The rows of a group lie close to one hidden flat surface of 9 dimensions, which passes through zero. Surfaces can cross.
Known rows, each followed by its group:
[  6 -10  -4   5  -1  -1   3  13  -9   5  -4   2   5  13   7   4  -1   9
 -17]
W
[-24  22  20  14 -13   8  -2 -10 -14  -2   7  10  -8  -2 -11 -15 -14  -8
   0]
G
[ -3 -25 -34  17  20   0   5  13  -3   4  13  11   3   0  -1 -13  48   4
   1]
R
[ -1   7 -21  -6  11  -2  -5   6  -1  18   9   2   4   5  -9  -9   7   2
   3]
G
[ -5 -15   1  10   1  -2  -4 -16   9 -21  -6   4 -13 -13  11  -1  16   5
  -2]
W
[ -1  -2   3   2 -11   2  -6  -2   1  -5   5   8   3 -12  -5  -4  -2  16
  -4]
J
[  5   1 -12  -8  17 -12 -19   4  26  10  -4   2 -17 -21   8  12   6  15
 -13]
J
[-11   8 -11  25   4  11   0  -3 -12   2   6  23  -7   2  -8 -39   6   9
  -6]
R
[  6 -21   0  22  10  -6   1  21  11   4 -16  -5  -7 -23  12   7   3  -3
   0]
G
[  0  -2 -18   1  18 -15   0  16  17  21  -4 -13  -6  -6  12   0   1 -20
   8]
J
[  8  12   3  -3  12   4  -2  -2   7   8 -14   3  -6  -7  -4  -5 -10  -5
   4]
W
[  4  -8   5  13   1   4   6   1  -2  -5 -14   4  -2  -5   5  -3   0  -2
  -3]
G
[  6 -24   0   4 -16  -4  10  -1   5 -20  -3  -6   7   0  17   4   3   3
   2]
W
[-18  18   3  11   8  -2  -6  13   2  21  11   0  -7 -22 -14  -3  -5 -17
  15]
G
[ -1   2  11   4  -1  -2   2   0   2  -3  -5 -13  -6   3   6   3 -12 -10
   4]
J
[  0   4 -13  21  -4   0   4  20  12   5  24  -2   4 -13   0 -35  -5   8
  18]
R
[  2  -7 -19 -16   3  -3  -5 -12  14  -6   8  14  -3  -8   1   8  28  11
   2]
W
[-13   4  17  -1  -8  -4  10  -9  -8 -12   9 -24   2  18   5   4  -8 -29
  15]
J
[-17 -10  13  28   1  -2  -8   3  -1  -7   0   1 -15 -24   2   3   7  -1
  -5]
G
[  2 -10 -23   9   4  -3 -16   4   0   5  -1  16  -8   2   7  -9   8  37
 -30]
G
[  4  31  19 -27  -4   9 -11 -24   2   2 -12  13  -8   3 -12   8 -23   7
 -10]
R
[  9  -1   5   4  16  -6  -4  11  14   6 -13 -17 -10 -12   7  15  -8  -9
   7]
J
[  0   8  14  -2   2  -1  -8  -1  10  -1   1  -4  -5 -26  -8  10  -5   0
   9]
G
[  5  11 -20 -19   9   2 -10 -11   4   9  -2  21 -12  20   6   1   7  23
 -28]
G
[ -3   3  16  21  15   2 -13   4  -4  11 -33   2 -13 -27  -9   0 -18  -8
  -4]
R
[-10   5  -2   7  -1  -4  -6   2   4   1   9  -2 -10   0   6  -3  -2   4
  -6]
R
[  5   8 -14  -9   3   5   3  -4   2   9  -6  17  -5  12   3  -7   0   5
  -8]
W
[ 10   5  11 -11  -7  12  -1   2  -8  -4   9   1  15 -12 -24  13   2  12
  15]
J
[ -5   6  10  10   1   1   5  -1  -1   2  -5 -11  -2   0  -1 -10 -14 -18
  13]
W
[  6  -8  -9  -3 -12   0   7   5  -7   4  -5  10   5  18  11   2  -4   9
 -15]
R
[  9 -11 -24 -12   1  -5   4  13   7  11   8   6  17  -9  -5  -2  18   3
  10]
J
[ -9  12  15   6  -4   2  -7  -3  -7   0   1  -3  -6   3  -3  -3 -17   0
  -7]
W
[-18   0  -3  -4 -10 -13  -4   0   6  -1  25 -15  -3  -1   5  10   4  -9
   9]
W
[  8   3   5   7  -4   3   5  -1   4  -5  -7  -1  -3   1   6 -11 -13   2
   1]
R
[  7   2  -6  -7   0  -5  -6  14  13  12   0   6  -3 -12   3  12  -3  11
  -6]
G
[ 4  2 -5 -5 -2 -2  5  8  3 10  2 -4  9 -1 -3 -3 -6 -7 10]
J
[ 24  13   5 -22  12   4  10 -18  25 -18  -3 -12  -6  11   9  -2   0  -6
  14]
R
[ -5  -5  15   4   3  -2  -5 -12   4 -18  -1 -12  -6 -10   1   8   5  -6
   5]
W
[ -5   7 -12 -23  -7  -5  -4 -11   7   2  14  10   0  14   5   5   9   9
 -12]
J
[  3   3  -2   1   7   1  11 -12   6 -13  -2  -5 -12  25  19 -10   2  -7
  -5]
R

New rows, each followed by its group:
[ 16  11  -4  12  20  10   5   3  13   7 -17   5  -6 -13  -4 -29  -9  -3
  12]
R
[  6  -4  24  12 -17   4   5   7   4  -9 -10  -1   3 -25   0   1 -22   1
   8]
G
[  1   9  -4  -3   3   7   1  -6  -3   2   0  12  -2   7  -5 -11   2   4
  -4]
R
[  2 -10  16  -9   5  -2   1  -5  -6  -5 -13 -14   9 -10 -10  27   4 -18
  11]
R
[  1 -15  -6  16  17   0   0   9  -6   1  -8  -1  -7  -2   2   7  19  -1
  -4]
J
[  1  -5   6  -2  -4   4   6  -8  -8 -10  -6   1   4  10   2   1   2  -4
  -2]
R
[  6   9  -6 -12  -4   2  11  16   3  19   5   2  13  -5 -10   4  -4 -15
  19]
G
[ -6 -17 -10   3  -4  -3  12  -1 -14  -8   8  -7  10  25   7  -3  14  -8
   1]
G
[ 15   0   3  -7   3   1  -1  -4   9  -4 -15   0  -3   0   6   3 -10   8
  -7]
G
[  5   3  19  -3  -8   2   0  -6   0  -9  -8  -7   4  -7  -3   5 -16  -2
   5]
R
[  6 -11  11 -12   0  -3 -11  -8   1  -7 -21   4  -6  -6   5  34   1  11
 -21]
R
[  7 -12  -6  12   3  -5   5  17  11   2   3 -13   5 -13   4  -4   0  -3
  13]
R
[  0 -15   7  10   3  -3 -10   3   2  -7  -7  -3  -2 -24  -3  10   6   8
  -2]
R
[ -1  -3   3  -2  -5   8  15   4  -8   1   5  13  13  -8 -14   3  15 -12
  15]
G
[  1   5  15   3   0   7   8   3 -15  10 -16  -4  15  -6 -18  -4 -18 -25
  21]
R
[  4   8   2  -6   2   1   9  -3   1   5  -9  -2  -4  14   7   0  -9 -14
   1]
G
[ -9  -6  -2   5   1   3   5  -6 -10  -9  11   2   3   8  -4  -7  17  -5
   5]
R
[ -9  -8   1  14  -9  -2  -3 -11   2 -11  -5  11  -3  -6   8 -24  -1   6
 -11]
J
[  0  -4  11  -5 -12   3  11   1   1  -6   1  11   0  -4   4  20   7  -4
  -2]
G
[ -3   1  14   0  -7   5   6 -11 -10 -12  -4  -2   5   6  -4  -3  -4  -8
   5]
R
[ 13  -9   4  -4   8   7  15  -8  -5 -12 -12  -4  10   7  -3  -2  11 -15
  14]
R
[ -3  22 -11 -20  18  -5  -9 -12  23  14   1   2 -19  -7  -1   7   5 -12
  10]
W
[  7   4  -2 -19 -13  -4   6   3  13  -5  23 -12  10   5   3   3  -3   3
  14]
R
[ -8 -10   4  13   3  -6  -9   6  -8   7 -18   2  -8  -8   4  14  -5  -1
 -15]
R
[ 9 -4  0 -6 -2  1  8 -4  2 -4 -8  1  6  7  4 -3 -1 -4  3]
J
[-14 -20   9  27 -29  -7  16  18 -13  -8   9 -15  10   9  16  -6 -15 -11
   4]
G
[-14  26   9   8  -1  17   3   1 -37  16   9  14  11  22 -27 -25 -12  -5
  -6]
W
[ -5   7  -3 -15  23   1  -3 -11   6  -2  17  -7   2 -10 -20   6  32 -15
  23]
R
[ -5 -13   4 -17 -14 -13  -5   1  -2  -4   6 -10   4   7   9  37   2   3
 -12]
R
[ -2   2  -9  -3 -13  -4  -2  10   4   6  16   3   3   1   4  -1  -5  14
  -5]
R
[-11  13  12  -6   7   2   9 -16  -3 -11  12 -18   2  13  -6  -7   5 -30
  23]
R
[ 17  16 -19 -32   1  -6   7  17  14  29   6 -10  15  10  -2   8 -14  -8
  16]
G
[ -8  -7  11   5   1  -4 -10  -7  -1 -15   6  -9 -10  -6   3  17  10   7
  -7]
J
[  8   9   2  -7   0   0  -3  13   2  12   2  -7  -2   0  -3  19 -11   6
   1]
J
[  0   2   5   4 -11  -5  11   2  10 -10  15 -20   0  10  14 -10 -13  -6
  10]
R
[ 30 -11  -6  -2 -10   3  14  21   3  15 -33   8  13   4  12   1 -29   7
  -7]
R
[  1  -7  -8   4 -14  -4   7  11  -6   3   6  -7  12  13   6  -9 -11   2
   2]
G
[ -3  23 -15  -4   3   1   4   0   6  23  -4  10  -9   9   1 -17 -16 -13
   5]
W
[ -4   6 -19   5   8   3   2  14  -6  22   4  15   3  -1 -10 -12   9  -3
   2]
G
[  0  10 -19  -5  17  -5 -11 -12  -4   4   1 -18   0  29   3 -23  -9   4
  -3]
G
[ 0 -4 -2 -5 -6 -7 -4  1  4 -4  6 -9  1  5  8  7 -4  9 -5]
G
[ -6   2  -3   7  -7  -1 -10   2   0   1   5  10  -5  -6   0  -4  -4  20
 -15]
G
[ 14  12  12 -11  -5   2  -8   2  12   4 -12   2   2 -20  -8   5 -24  11
   3]
R
[ 19  14  15 -15 -13   5   2  -6  17 -11   1  -6   5  -9  -1  -5 -24  11
  12]
R
[ 15  19 -17 -17  -3   5  18   5  17   2  25  -7  12  16   0 -26  -3  -5
  27]
R
[ 9 -3  2 -7 -7 -1 -1  3  6 -3  1 -5  6 -6  0  4 -7  9  3]
G
[ 12  -3 -13 -20   9   1  19  -2  -3   4  -3  -7  13  27   3   4  13 -22
  14]
G
[-23   1  -3  25   2  -4  -9  -1   0  -6  21  -2 -16  -4   4 -17   9   4
  -5]
R
[  3  17  13  -7  -1   0 -12  -5  13   0   0  -2  -7 -16  -6   2 -17   9
   1]
R
[  6 -30   3  -3  19 -14  -6  -9  12 -25  -4 -32  -4  -2  16  26  27  -4
   3]
G
[ -5  -1  11  23   7  -2 -20  -9  -3 -14  -3 -23   0 -17 -10 -29 -18  12
   9]
G
[  5  -1 -16 -16   2  -3  -3 -11  -5  -4  10  -9  12  24  -1  -8   6   9
   0]
G
[-27  -6  -9  23  -5 -18  -9  11  -4   6  16 -15 -17  14  23  -2  -7  -1
 -19]
G
[-14 -11  12   6 -11  -3   1 -10  -6 -19   8   2  -7   5   9  14  12   2
 -11]
G
[  2  -1  27   5  -8  17   2 -21 -16 -23 -12  10  11 -12 -21 -10  -2   2
   8]
R
[  5   7 -18  -9   5  -5  -7  19  13  25   6   9  -1 -13  -2   9   0   8
  -2]
G
[  6  -7 -17   5 -13   3   3  10 -12  15 -16  27   1  19  12  -4  -9  19
 -31]
R
